The rows are grouped in 4 ways, from coarse to fine. Each group lies inside one group of the grouping before and may be the whole of it. The rows also spread widely along 12 directions, which tell nothing about the answers.
Known rows, each followed by its group in each grouping:
[-18  22 -10 -15   0 -35   5  18  49 -11  19  -1 -62  18 -35 -42  -3 -39
  24  27   3 -38  11 -32  47 -70 -27  49  -6  -5 -51   5  -4  -5] : q43 q620 pafu q936
[-24  13 -14  21 -12 -15  59  41  31  -2  -9   0 -37  52 -26 -21 -53 -30
  33   2   1   4  11 -27  41 -31  25  23 -35  22 -43 -10  -3 -11] : q43 q523 rasud q391
[ 33  27  20   8 -10  -5 -13  -8  52 -22  21  23 -14  -5  22  14 -18 -10
 -42  -4  14 -17  16 -64  22 -12 -36 -30   4  44  29   2   0  13] : q43 q210 kapo q629
[ 39  28 -13 -35   7  -7 -21  13  61  24   0   3 -29 -20 -10  -2 -24 -14
  26  -2  44 -25  24 -56  13  -4 -19  17   9  -1   9  33  25  -2] : q188 q928 Fudug q813
[-33  65 -24  -6 -11 -54  66  43  17   7 -59  13 -14 -19  -3   8 -20 -12
  40  -8  40  -3 -33  -2  15   5  54 -29 -28  25  23   8 -37   4] : q43 q317 mig q324
[  3  11 -17  -3  33  19  24  13  14  31 -27   9   2 -13   3  23  13 -20
  23  26  46  -9 -23 -12  17  19  16 -17 -20 -20   6  27  14 -11] : q188 q308 bok q392
[-29  49 -49  24 -30 -17  45  25  11 -14   6  -2 -29  14   8  -6  13 -57
  22  11  -6  -9 -15 -34  62 -62 -10 -10 -17  22  -9  52 -61   7] : q188 q928 gir q831
[ 41 -20   5  36   5  39  13 -16  21   5   0  20  -8  30 -11   1 -41 -22
 -10   3  25 -11 -24 -55  25 -18 -21 -44 -11  31   5  44  22  -5] : q43 q523 rasud q290
[-27  -4 -22 -26  47  -4  39  35   9  23 -35   8  15   2  -5  37  12  28
  34  22  17  26  -1  20 -19  62  68  30 -20 -43 -13 -41  16 -30] : q188 q175 Tora q993
[ 48  21  10  -5 -15 -31 -15 -39  16 -31 -11  39 -22   1 -38 -25 -26  20
 -11  -4   5 -40 -47 -66   2 -67 -14 -33   5  32  20  42 -23  -7] : q43 q523 Mevug q466
[ 34 -16 -21 -21  40  -5  -8 -32 -24 -12  -1  41  20 -19 -23  22  44  78
   0  34  -2  -6 -69 -24 -49  16  38 -18   0 -40  27   2  -9 -65] : q188 q308 Nisu q357
[ 17   1  17 -23  53  24 -39 -29  47   7   5   8   7 -14   1  30  46  -5
 -26  38  16 -37   6 -32  35  -4 -38   8   9 -32 -16  18  36  14] : q188 q175 pupo q846
[  6 -14 -22  24 -16   6 -26 -12 -30 -10  11  12   8  -8  18  -6   4  -3
  -8  -9  13 -22 -29 -27  18 -32 -33 -21  29  20 -16  52 -41  17] : q43 q523 kimos q229
[-16 -35  12   8  18  32  18  12  23  32 -17 -28  -7  21  -7   6 -49 -59
 -17   0  17 -20  19  32  -4  18 -14   7 -44  31 -12 -35   2  28] : q43 q620 zadu q536
[-49  12   9 -16  30   0  32   4  22  24 -49 -13 -34  30 -40  16  15  -1
   3  28 -31  15   0   7  10 -22  11  30 -35 -28 -40 -23  -9  36] : q43 q620 pite q784
[ 21  18   2  -2  19  21  25  -5 -23  20  -7   5  -7  -1  11  18 -16   7
   8  -5  21  17 -32 -36   2 -18  23   3 -41 -33 -14  17 -39  29] : q188 q928 Dif q79
[-25 -20 -15 -14  -6 -23 -22 -14   6  -6 -36   2  14  -6 -32  -7 -18  -1
  -8  -2  -4 -40 -18  32 -22  -8  -6 -13   9  57   7   2 -28   4] : q43 q523 kimos q885
[  8  23 -26  22 -22 -29 -15 -24  32 -51   4  49  12  -7  -1  -3  34  -9
 -14  21  11 -50 -54 -43  48 -40 -38 -75  53  55  25  70  -4 -31] : q43 q210 kapo q730
[ 38 -29  37  -3  30  32  29 -14   5  14   6  -8 -15  13  -9   6 -63  -8
 -34  -2  17  -4 -11  -7 -43  10  13  -1 -73  13  15 -51 -10   5] : q43 q620 pafu q577
[  3  -8  -8  24  22   8  17  20 -10 -21  50  12  38  -1  65  13   0 -31
  -9  17  39 -22  -2   1  40  36  21   5 -26  -3 -25 -30  -5 -34] : q188 q308 bok q935
[ 19 -21 -11  38  -5  28  10  22   8 -17  57  10   6  13  54  10 -19 -17
 -23  -1  22   8  14 -31  13  26 -18 -15   0  26   1 -18  -6 -23] : q43 q210 kapo q629
[ 12  27  -6   8  -3 -11  -9 -13  -1 -20  21  20  14 -20  39  11  12 -21
 -20   8  18 -34 -17 -33  38 -22  -9 -17  -6  13   1  24 -32  10] : q188 q308 bok q392
[ 37 -11 -25 -20  16  -6   9  -9 -21   5  -1  12  -2  -3 -43 -36 -37   8
  48   6  43 -39 -63  -9 -23 -21  34   0 -14  -9  -8  31 -19 -53] : q188 q928 Fudug q813
[  2  16   5   7  11  18  19 -11   6   1 -15   0   9   1  16  44   4 -13
 -40   2 -15   0 -10 -15  -5  -2   8 -24 -34  19  34  -6 -39  31] : q188 q175 Tora q993
[  1  -5  -1  -1  -5 -26   0  -5  20 -17  -5  24  -1  10 -21  -9 -32   4
   4  -2   4 -25 -11 -13   5 -16   3  -5   5  30 -13  -4   2  -6] : q43 q620 pafu q936
[-10  40  -6 -25   3 -44   5  14  20  -4 -27   9 -13 -30   0  -6 -11  -3
  10   3  36 -32 -12 -10   8 -10   7   5  -5  16   2   0 -30   9] : q43 q523 kimos q229
[-10 -18   4 -11  13   9  12  20  11  13   1 -14  -7   2   1  -2 -36 -21
 -10   0  21 -14  12  25 -28  20   6  10 -31  27   5 -48 -25  -5] : q43 q210 kapo q629
[-42 -39 -39   1  62  45  30  28 -16  33   8 -12 -16  37 -14  27  73  20
  29  61 -24  48  -2   5   1  23  29  56 -25 -95 -57 -22  11 -40] : q188 q308 bok q935
[ -3  67 -21 -13  -6 -44  25  37  45 -14  11   5 -45 -30  34  -3  10 -37
   9  11  33 -24   4 -42  29 -19 -18   0  -8  10  24  11 -34   6] : q43 q620 pite q784
[  2   1 -13  -8  14   5  15  11  -6  25 -11  -5 -24  -6  -4  13  -5  21
   4  -6   9  20 -10 -19 -30   5  16   8 -27 -15   8 -12 -35  12] : q43 q317 mig q324
[-56  24  15  12  21   3  42  -2  15  11 -73   4   8  25 -18  39  12  -6
 -16  20 -14  13 -18  13  38  -3  21 -14 -32   6 -29  -9  -7  45] : q43 q523 kimos q229
[ 48   8 -27 -13  -4 -28  20   8  -6  -4  -5  39  16 -16 -12 -15 -60  31
  56 -17  59 -14 -45 -36 -19  14  50 -20  -4  10  12  26   0 -55] : q188 q928 gir q831
[  0  35 -21 -32  31   5  -6   8 -18  26   4  -9 -19 -54  42  34  55   2
 -12  15  18   3  -9 -19 -16  -2  -2  12 -25 -48  23   5 -66  30] : q188 q308 bok q392
[ 46  38  12 -58  -1 -39 -37   1  67  18  -9   9 -28 -43 -15  -6 -49 -13
   4 -12  43 -51  34 -54 -10 -14 -12  15  -7  30  42   8   8  12] : q188 q308 bok q392
[  3  -6   4   1 -13   6 -28 -16  15   7 -10  -1   8  10  -4  10 -29 -31
 -23 -19  -8 -27  19 -20  20 -31 -23   2   4  37  -7  22 -16  47] : q188 q175 Tora q993
[  9  17 -15   9  10   0  21   8   9   9 -16  24  10  -4   8  13  -2 -19
  24  14  41 -14 -26 -29  36   1  16 -22  -6  -4  -5  39  11 -10] : q188 q308 bok q392
[-24  24 -15 -22  10 -35  -8   8  19 -23  25  -9 -18 -34  21 -15  28 -51
 -19  26  19 -62  -9  21  21 -28 -30  13 -13  18  -5 -14 -51   5] : q43 q620 pafu q577
[ 27  -7   4 -24  35   4 -27 -20   2  -9  19   7  -1 -26  12   9   9  25
 -32  13  13 -27 -14 -12 -29   4 -10   2 -18  -6  13 -24 -27  -7] : q43 q523 rasud q391

New rows. What belongs after each?
[  0  11 -16  14   5  22   2 -18  -5   0   6  -3  15 -11  23  16   8 -42
 -20   9  16 -27 -24  -5  30 -20 -20 -28 -21  21   1  33 -40  21] : q188 q928 gir q831
[ -9  35  -3  -8  23   7  29   5  20  21 -31   3  -2  -5   3  28  -3 -22
   8  13  23  -4 -20 -13  28  -1  17  -6 -35 -10  -7  16 -12  27] : q188 q928 Dif q79
[ -6   0  -4 -11   9  -3  -7  -9  49  -2 -12  -5 -37  13 -39  -5   6 -13
 -18  26 -14 -25   7 -25   5 -36 -35   8  -8  24   5   6  -3   3] : q43 q523 kimos q885
[ 15  19   5 -20  19 -25  63  49  66   6 -18  25 -37  23 -33   4 -54  32
  39  12  30  28  14 -41 -26  42  60  18 -32  -1  17 -58  45 -60] : q43 q210 kapo q629
[ 17  -3  14  -5  31  16   0 -20  12   2  -7   7  -3  -4  -4   9  -9  -4
 -25  15  17 -22 -23 -15   0  -6  -6 -16 -27   8   5  -2 -10   6] : q43 q523 rasud q290
[-15 -16  -6 -12  -7 -27 -25  -7  42  -1 -29   2   8  -1 -32 -24 -37 -47
   5   3  21 -70  -3  27  15 -11 -24 -14  16  67  -5  17  13   1] : q43 q620 pite q784
[ 43   8  -7  10  -6  11 -30 -28 -14  -4   9  23  17 -29  24  16   3  -5
 -24  -8  26 -32 -36 -49  12 -21 -22 -43   9  13  25  57 -26  13] : q188 q308 Nisu q357
[ -1 -36 -39   9 -26  -5 -27   3  35  -3   9  18  -2  34 -29   6 -13  12
   7   1 -42   1  35 -40  -3 -10 -12   8  32  43   3  18  23 -30] : q188 q308 bok q392
[-26  25  21 -26  16 -26 -21 -16  27   2 -47  22   2  -2 -28  10  13  16
  -4  11   5 -20  -7  -5  32 -20   0   4  14  -7 -44   3   9  34] : q43 q210 kapo q629
[-36  13 -26   6  25  27  32 -12 -34  22 -31  -9 -23  12 -21  26  65  -7
  -2  38 -35  17 -46  -5   8 -52   8  -2 -38 -44 -11  35 -65  26] : q188 q308 bok q392
[ 31  -5 -26 -44 -30 -55 -43  14  24  13 -27  38   9 -21 -25  -1 -67  57
  42 -45  17  -4  29 -45 -47  23  35  11  42  35  24  11  20 -18] : q188 q308 bok q392
[  9  -3  10  10   2  12  -5   3   8  -8  29   5  -9   9  27  12 -11  -3
 -33  -3   2   4  16 -28   4  -4 -18   3 -11  13  -8 -24 -22  15] : q43 q210 kapo q629
[ 29  48  -5 -18   7 -10   5  12  43  12   1   5 -34 -26   5   4  -1 -32
   2  12  39 -31   0 -63  27 -23 -14  -1 -19  -5  24  30  -7   6] : q188 q308 Nisu q357
[ 47  48   7  13 -36 -35  13  12  24 -15   6  22 -12 -26  33 -31 -79 -61
  15 -34  82 -60 -22 -55  44 -33 -20 -44  -2  61  20  54 -19  20] : q43 q620 pite q784
[-16   0  -4  -2  15 -13  29   4  -1 -11  -9  13 -22  33 -26  -3  -2  30
   3  17 -25  17 -14 -15  -5 -20  30  26 -29 -18 -30 -33 -27 -14] : q43 q523 Mevug q466
[ 41  21 -11 -56  16   7 -41 -32  -3  33 -11 -13 -49 -46 -27   7  11  17
 -12  -5  -2 -18 -25 -46 -58 -55 -30   6 -21 -20  51  42 -75  42] : q188 q928 Dif q79
[ 46 -28 -10   1  19  18 -25 -29 -35  -2  17  29  39 -15  16   4 -19  25
   7  -7  38 -20 -51 -19 -11   8  11 -21   6  -7  -9  34 -12 -18] : q188 q928 Dif q79
[ 12  34  18 -29  39 -19 -32   1  32 -12   8  23  13 -47  59  42  34  35
 -34  11  38  -6  18 -32  18  42 -12  16   9 -28 -12 -32  11  25] : q43 q523 kimos q885
[ -1  28  -8  19  11   3  15  -5   6 -21   5  12  -3  -9  30  14  34 -19
 -22  25  23 -17 -36 -29  40 -19 -23 -27  -9   2  -2  25 -28   8] : q43 q523 kimos q885
[-55  -1 -21   7  19   7 -10 -18  -5  -6 -22   9  28  11   7  55  80  11
 -37  31 -56   9  -7  12  24  -1   1 -10   1 -11 -16   1 -23  22] : q188 q308 bok q935
[-23  17 -35   1   6   4  55  67  58  26  -5 -24 -57   9   0   0 -16 -50
  25  24  30   5  30 -21   6  15  -7  19 -29  19  24 -11  -3 -21] : q43 q523 kimos q229
[-32  19 -15  11  10   3  46  20  23  11 -44   0 -11  16 -10  23  -2 -20
   0  11  -3   5 -14  -1  15   0  16 -23 -30  23   7   3 -18  14] : q43 q523 rasud q391
[  4   2 -18  -4  24  10   4  16  -8   9  13   7 -17 -14  10 -12  22  -7
  21  21  47 -14 -29 -15  10  -7  -9   3   5 -32 -24  20 -17 -19] : q43 q210 kapo q629
[ 29 -81 -10  25   6  30 -39 -43 -31 -20  37  11  37  12   3  -9 -21   6
 -31   0  -4 -37 -31  13 -33   6 -29 -30  16  44   0   5 -12 -27] : q43 q620 pite q784
[ -5  10 -28  -4  -1 -23   4   1  27 -16  -3  21 -17  -7  -7   9  25   4
  -4  18  -4 -10 -22 -26   1 -13 -15 -22  16  16  21  21  -9 -17] : q43 q620 pafu q577
[ -4  13 -21 -18  10 -23 -15   1  34 -15   3   9 -25 -10  -9  -6  28  -5
  -8  26   2 -30  -6 -20   8 -23 -26   3  10  11   9   7 -20 -15] : q43 q523 Mevug q466
[ 17   5 -19  46 -34  20  -4  15  14 -14  40  15 -16  15  42  -1 -11 -38
 -14 -14  17   0   9 -68  49 -30 -50 -30  26  35  -6  50 -14  15] : q43 q210 kapo q629
[ 37 -15 -14  11   7   1 -11  -7 -49  10   0  36  37 -14  14 -19 -30   5
  50 -12  75 -29 -55 -24  30  -8  27 -11  18 -28 -53  62   4 -17] : q188 q308 bok q392
[ 22  42 -12 -38  37  -8   1  29  42  18   9 -15 -41 -66  29  -5  15 -38
   3  30  84 -51  -9 -20  -7  10 -30   3 -21  -5  47   7 -26 -10] : q43 q523 kimos q229
[ 30  -9 -21 -36  17 -35 -55 -35  17 -31   9  27  51 -48  -8 -14  -1   0
   2  16  48 -95 -46  24  -8  16  -5 -32  31  44  21  24   0 -58] : q188 q928 Fudug q813
[ 35  35  28  11   4   9  18 -10 -20 -12  26  -2 -26 -15  42   0 -25 -19
 -40 -14  29 -15 -23 -49  11 -43 -15  -2 -53   3   3  -5 -75  47] : q43 q523 kimos q885
[ 14  -1 -18  -4  21  15  42  18  -4  12  16 -13 -45 -10  -3  -7 -10 -21
   5  15  25  -5 -32 -10 -41 -14   1  -3 -49  -6  36 -11 -50 -16] : q43 q620 pafu q936
[  1  16 -18 -28  29  -4 -18  23  39  13  14  -7 -29 -33  24   2  19 -24
   1  22  41 -28  21 -19  15   5 -29  22  -1 -10  -1   1  -6   2] : q43 q523 rasud q290
[-20   1  -6  12   8   8  15  18  -8  10 -11 -10   2  -4  26  11 -14 -25
  -8  -1  25  -7  -2   8  13   7  -2   2 -19  16 -15  -7 -34  25] : q43 q523 kimos q229
[-10  -3 -15  -9  19   5 -20 -21 -45  13 -32   5  55 -40  22  16  13 -20
   3  -8  47 -51 -57  35  11   0   5 -38  13   5  -7  51 -47  31] : q188 q175 pupo q846
[ 17   9   3  10  -1   8  -7  -8  11   6 -12  21  22   3  15  23 -18  -9
   0 -17  23 -14  -6 -44  39 -10  -7 -19  14   8 -14  45   6  32] : q188 q175 pupo q846
[ 23  40   4 -16  15 -40  23 -21  32 -41  -7  42  -5   3 -31   7   7  28
  -5  29  -9 -27 -44 -47   3 -30  33 -12 -17   4  27  -2  -9 -41] : q188 q175 Tora q993
[-13 -18  21 -13  14   3 -38 -20  56  -3   1  -6  -7   6  -4  24   3 -18
 -58  11 -31 -27  42  -2   5   3 -50  12  -2  33  -2 -38  12  36] : q43 q620 zadu q536
[ -7 -24   7 -13  17  -7  -6 -12  26  -6  -7  14  -5  20 -30  13  -9  32
 -14  12 -27   3   8  -8 -20   5   7  16  -7   5 -16 -39  15  -5] : q43 q620 pafu q936
[-20  -5 -10  27  21  42  42   7   1  -4  20 -13 -24  24  16  24  30 -24
 -38  33 -21  18 -11  -5  -4  -8 -11 -13 -44   3  14 -27 -47  -3] : q43 q210 kapo q629
[-54  17   0   8   1  -8   8  -7  55 -10 -41  -2   0  20 -12  38  25 -21
 -46  22 -40  -9  16   7  31  -7 -22 -17 -10  50   5 -14  -6  36] : q43 q523 kimos q885
[ 73   9  13  15 -32 -20 -38 -32 -23 -21  27  31  14 -35  27 -28 -68  -5
 -15 -49  62 -57 -44 -55   9 -41 -23 -47   9  54  15  52 -45  22] : q43 q317 mig q324
[-15  12  -5   5  20   4  22   4  21   2 -26   8  -5   2  -2  22  16  -4
  -8  22  12  -1 -19 -10  15   4  -1 -16 -14   5   0   5  -4   5] : q43 q523 kimos q885
[-21  48 -34   3  20  -7  56  21  38   2 -26  13 -16   4 -10  14  28 -37
  36  45  27 -11 -43 -21  49 -13  16 -24 -22  -7   6  45  -2 -24] : q188 q928 Dif q79
[ 10  47 -10  40 -25  -3  21  -6 -24 -44  39  18  27 -17  89  41  16 -26
 -51 -21  -4 -10 -22 -48  40 -25 -13 -48 -14  36  36  24 -89  41] : q188 q175 pupo q846
[-46   5 -22  22  10  12  41   6 -25  -3 -18  -9  -2  19   9  20  23 -13
 -16  12 -26  11 -27  17  14 -19  13  -8 -36   3 -18  -7 -64  24] : q43 q523 rasud q391
